The groups are shells around one centre, one inside the other: the same stretched ball of 7 dimensions in 6 sizes.
In the rows, zero is written as 128.
Some rows, each with its group after it:
[135 143 107 124  91 143 151 104 129 162 153 128 159  75 168 139  94 132
 194 148 184]
Z884
[116 138 122 128 125 133  98 161 153 119 138 113 159 140 144 156 130 130
 107 120 113]
Z2
[160 107 154 147 169 116 134 179  87 154  79 177  54 205 170 116 125 157
 119 186 121]
Z57
[125 113 114 159 124 105 115 147 117 120 120 125  95 151 138 119 128 152
 115 109 122]
Z508
[131 128 148 131 153 116  92 170 122 142 125 158 103 178 148 123 139 142
 117 165  88]
Z508
[100 112 153 106 153  92  93 192 109 136  91 143 107 206 120 159 155 149
  61 132  71]
Z508
[142 122 141 141 155 115 105 189 123 134 112 146  99 186 162 135 133 151
 102 151 100]
Z2
[104 125 127 126 120 101 101 155 121 124 128 125 137 153 126 146 147 138
  92 107  98]
Z903
[110 116 125 163 121 115 104 106 106 107 123 142 103 148 110  93 146 125
 116 116 109]
Z903
[140 124 119 136 137 108 111 191 138 146 128 124 103 155 171 147 112 169
 127 136 121]
Z57
[114 130 117 151  92 159 148  50 106 114 125 137 156  93 116 105 125  92
 157 128 174]
Z694
[129 123 126 135 140 113 107 194 137 124 114 118 123 172 156 160 130 153
  87 119 109]
Z2
[ 94 152  96 127  68 162 129  66 152 108 163  94 221  55 117 149 119  91
 152  93 171]
Z57
[132 119 137 165 124 146 140  75  85 119 107 167 105 140 124  82 136 104
 144 155 147]
Z903
[ 93 136 131  91  95 130 134  92 109 159 132 141 168 101 118 147 125 114
 154 144 147]
Z57
[169 124 130 190 144 148 128 123 110 117 122 161  86 154 168  79 123 127
 150 165 141]
Z57
[125 138  93 151  95 143 127 124 154 110 150  93 169  93 152 147 111 128
 138  95 161]
Z903
[141 148 102 136  97 150 138 128 151 139 159 111 175  84 176 150 100 129
 169 131 173]
Z2
[136 125 120 129 109 118 154 144 104 146 116 131 139 130 164 155 119 140
 129 127 159]
Z694
[143 112 145 171 150 143 122  93  91 134 103 183  54 162 131  59 124 126
 164 188 132]
Z508
[135 156 100 114  76 172 164  85 146 159 162 114 203  43 173 157  83 113
 208 147 213]
Z694
[123 147 118 114 113 144 114 143 155 144 151 118 170 108 157 158 111 130
 150 141 141]
Z2
[129 133 128 159 110 160 133  56 105 124 135 160 130 106 127  79 126  96
 176 161 156]
Z903
[122 147 101 137  81 146 139  99 138 121 158 107 195  76 149 148 118 110
 150 105 169]
Z884
[118 143  96 165  84 160 126  70 144  97 160 107 178  74 130 113 120  99
 156 101 166]
Z57
[118 149  95 136  83 163 133  96 159 118 159  96 197  67 146 150 105 110
 160 108 177]
Z903
[146 111 133 187 124 142 151  63  69 119 103 177  78 140 131  58 132 109
 159 159 158]
Z508
[126 122 127 135 119 110 130 151 107 131 116 133 131 150 147 145 136 137
 105 119 128]
Z903
[127 134 118 160 125 131  92 124 142 120 154 134 116 127 139  98 126 133
 150 136 114]
Z508
[113 142 123 144 114 151 100  96 141 116 153 134 154 112 125 109 131 106
 148 138 125]
Z903
[103 147 119 122 104 148 103 112 151 120 154 116 184 104 126 143 129 108
 135 123 129]
Z2
[101 136 126 119 115 117  95 144 138 125 144 121 159 134 126 148 141 128
 109 115 102]
Z2
[157 132 130 157 154 142 104 173 146 132 131 141 103 160 177 120 114 146
 139 166 121]
Z508
[ 90 134 138  98 127 122  84 136 139 148 138 138 138 139 113 139 132 132
 132 149  95]
Z694
[134 108 149 152 148 113 125 140  82 130  90 169  78 188 135 105 146 134
 105 154 111]
Z884
[101 152 119 101  91 147 117  97 144 145 162 123 196  81 132 150 120 108
 163 137 146]
Z884
[148 139 112 114 110 136 154 164 137 165 133 117 157 108 192 177  92 150
 158 145 177]
Z694
[ 98 133 125  98 116 116 102 145 140 155 139 124 143 124 131 154 119 145
 139 136 118]
Z57
[149 122 137 172 149 139 111 138 117 116 117 156  91 168 152  94 132 129
 128 158 118]
Z2
[142 125 117 165 128 144 121 114 129 131 131 140  96 125 151  95 107 138
 169 153 149]
Z57
[160 113 141 187 158 148 121 112 100 124 104 178  53 170 149  60 122 130
 156 185 132]
Z694
[148 106 140 162 154 110 127 171  94 124  88 154  74 196 155 119 138 149
  93 142 115]
Z884
[128 146 126 129 122 154 111 130 148 130 146 131 164 119 151 138 122 116
 144 150 134]
Z694
[117 140 124 132 109 152 116  78 129 145 151 148 139  95 130 101 114 114
 188 164 147]
Z57
[ 97 148 102 117  69 156 140  61 137 129 158 109 207  54 121 145 114  97
 169 111 178]
Z2
[104 134 116 130  88 140 140  79 112 121 132 125 173  97 119 134 131 103
 137 112 158]
Z884
[ 96 139 124  82 117 126 106 170 157 151 132 106 173 128 138 191 116 142
 117 127 123]
Z508
[107 121 117 151 108 129 118  83 112 121 128 137 113 118 110  96 127 123
 149 124 137]
Z694
[112 109 146 139 140 104 108 130  89 134 101 163  81 177 115 103 147 137
 111 146  98]
Z903
[109 115 142 127 124 128 132  95  88 143  99 162 105 146 112 110 132 121
 138 156 135]
Z694
[ 86 140 122 125 110 137  82 108 150 110 151 118 166 118 101 129 141 110
 121 115 103]
Z884
[ 66 144 120  78  86 123 103 101 141 148 154 113 194  88  99 164 130 117
 140 114 124]
Z694
[ 78 128 125 126 117 118  79 129 141 100 132 113 153 145  92 138 154 119
  84  93  86]
Z884
[123 119 130 121 127 105 126 163 110 149 112 137 115 155 148 149 126 151
 116 134 125]
Z884
[122 140 125 122 102 132 131 104 115 150 148 144 155 103 144 127 123 119
 163 148 146]
Z903
[122 130 135 120 120 125 127 116 107 158 129 156 123 128 141 121 123 130
 158 163 136]
Z2
[147 134 103 155  95 149 161 106 122 129 135 120 154  92 169 133 104 124
 163 125 190]
Z884
[126 106 155 165 172 111  81 152 101 115  97 173  48 214 117  79 155 140
  96 161  68]
Z57
[139 126 127 153 107 131 154  98  86 132 120 153 132 124 149 113 132 114
 143 139 159]
Z508
[171 132 122 146 129 134 147 149 119 171 136 153 100 123 199 120  92 156
 190 181 168]
Z508

New rows, each followed by its group:
[148 126 111 174 123 131 122 134 128 120 137 130 106 131 162 106 116 142
 146 130 142]
Z2
[150 128 130 167 135 141 124 131 116 119 124 149 113 149 158 105 129 124
 133 150 134]
Z2
[ 91 116 143 131 132 126 100 107 107 116 103 148 113 163  90 111 150 115
 103 134 100]
Z57
[ 82 147 126 107  85 156 116  40 125 137 156 141 186  73  94 114 130  86
 176 145 145]
Z508
[ 84 130 126 120 111 137 103 104 132 112 124 121 161 128  96 139 141 108
 109 112 118]
Z903
[145 112 149 164 162 115 102 147  97 137 108 178  51 190 145  79 137 146
 132 177  97]
Z57
[141 111 144 125 158 101 122 209 109 150  88 145  87 200 166 157 128 166
  91 150 109]
Z694
[126 129 125 122 115 138 145 140 120 134 111 124 158 133 152 164 121 125
 117 129 155]
Z508
[ 94 159  98  83  73 145 124 122 172 148 172  84 232  56 144 195 103 122
 158 106 165]
Z57
[144 130 113 167 114 131 130 125 120 117 137 131 129 125 159 115 125 128
 137 123 146]
Z2
[115 150  86 121  68 136 143 124 156 127 165  79 216  62 159 183 107 125
 143  81 177]
Z508
[113 132 141 131 123 127 109 119 110 124 129 150 144 146 124 122 150 111
 114 140 108]
Z508
[154 108 157 173 181 124  99 166 101 124  91 179  43 216 149  83 141 144
 109 181  89]
Z57
[126 120 141 158 149 117  87 144 116 117 123 156  88 177 129  95 147 134
 112 147  85]
Z903
[ 97 145  93 122  74 141 123  87 153 132 167  97 185  59 127 144 106 122
 171 102 165]
Z694
[156 123 124 146 125 125 149 142 105 156 120 149 103 134 177 123 107 149
 161 159 160]
Z2
[153 121 140 169 140 137 131 116  94 130 114 171  88 157 153  85 130 124
 146 170 135]
Z2
[107 145 132  75 110 129 123 145 136 175 141 131 176 111 150 177 113 134
 152 157 138]
Z508
[118 119 137 168 126 137 114  75  94 110 118 164 100 144 107  71 146 105
 137 146 121]
Z903
[133 138 105 160  79 167 167  47 109 116 139 130 173  69 141 110 114  91
 175 125 200]
Z508
[167 144  94 148  92 161 173 114 138 154 151 118 159  67 202 141  76 135
 204 148 217]
Z508
[124 118 138 157 149 135  99 141 122 106 106 144 101 177 126 110 141 126
 100 140 103]
Z884
[125 147 122 128 106 170 128  78 138 144 151 141 161  85 142 115 106 106
 191 168 165]
Z694
[ 83 132 123 142 117 129  73 118 147  85 140 112 159 141  91 126 157 108
  85  92  85]
Z694
[102 117 147 115 140  91  93 160 104 143 113 152 101 179 118 131 150 146
  97 139  80]
Z508
[155 113 138 172 151 141 131 126 101 130 100 167  67 167 154  85 120 135
 146 173 139]
Z2
[103 126 127 127 118 107 101 140 120 127 132 130 134 144 122 135 143 134
 108 116 104]
Z2
[ 94 113 144 150 134 128  99  98  99  98  99 152 110 171  84  98 161 105
  89 125  95]
Z508
[150 124 133 168 138 153 134 120 111 116 108 152 110 153 153 104 126 117
 132 156 145]
Z57
[ 97 146 120 101 108 140 102 140 159 131 147 107 190 112 131 171 125 120
 122 120 125]
Z884
[125 124 137 137 132 150 125  97 112 145 115 161 103 134 131  99 115 122
 167 177 144]
Z694
[134 118 116 173 140 113  97 179 138  95 120 114 104 174 147 129 138 149
  82  99 101]
Z57
[123 126 108 146 114 122 120 150 137 117 129 107 137 131 146 146 122 142
 114 102 136]
Z2
[111 118 117 169 122 127 103 113 124  94 122 125 112 144 112 103 140 124
 109 104 116]
Z903
[110 151 112 106 104 132 104 164 167 131 160  96 200 109 154 184 123 130
 118 109 125]
Z694
[145 103 152 168 171 110 106 170  92 121  84 169  49 217 142  96 147 148
  91 158  90]
Z2
[ 82 131 141  84 125 125  99 143 134 144 116 128 157 146 108 167 136 126
 105 136 104]
Z508
[ 99 134 132 115  94 132 133  66  96 146 136 153 155 100 110 115 134 103
 161 145 145]
Z694
[ 93 130 129 117 139 103  60 184 158 123 140 114 130 165 120 150 143 150
  88 114  65]
Z508
[127 108 134 161 127 111 134 117  79 120  98 156  91 165 126 102 145 129
 109 129 126]
Z694
[118 132 112 150 108 124 108 118 133 119 149 123 136 116 134 117 128 130
 139 115 127]
Z2
[ 99 142 129  91 107 134 115 118 135 160 142 132 167 106 130 154 118 124
 155 150 135]
Z884
[122 140 108 131  88 151 150  96 128 129 138 115 181  85 147 148 113 111
 153 119 178]
Z2
[121 113 136 136 155 105  90 183 128 136 108 138  78 186 137 129 130 163
 104 142  90]
Z57
[167 115 123 183 139 118 132 141 101 137 122 159  62 153 174  84 115 155
 158 157 141]
Z508
[122 151 113  94  91 144 147 134 142 157 147 111 204  85 167 187 105 124
 154 133 173]
Z694
[116 120 153 123 144 126 112 130 100 144 103 167 104 170 124 116 140 125
 123 169 107]
Z884
[134 132 116 141  99 131 143  90 107 155 145 148 126  94 152 106 108 130
 189 152 167]
Z694
[117 152 100 121  95 153 116 130 173 128 164  93 196  81 154 166 105 124
 151 114 156]
Z903
[118 144 112 135 110 144 103 121 155 128 160 118 158 102 143 130 116 125
 155 131 134]
Z2
[131 122 125 180 141 132  88 129 132 100 131 140  90 158 130  84 136 131
 123 133 102]
Z57
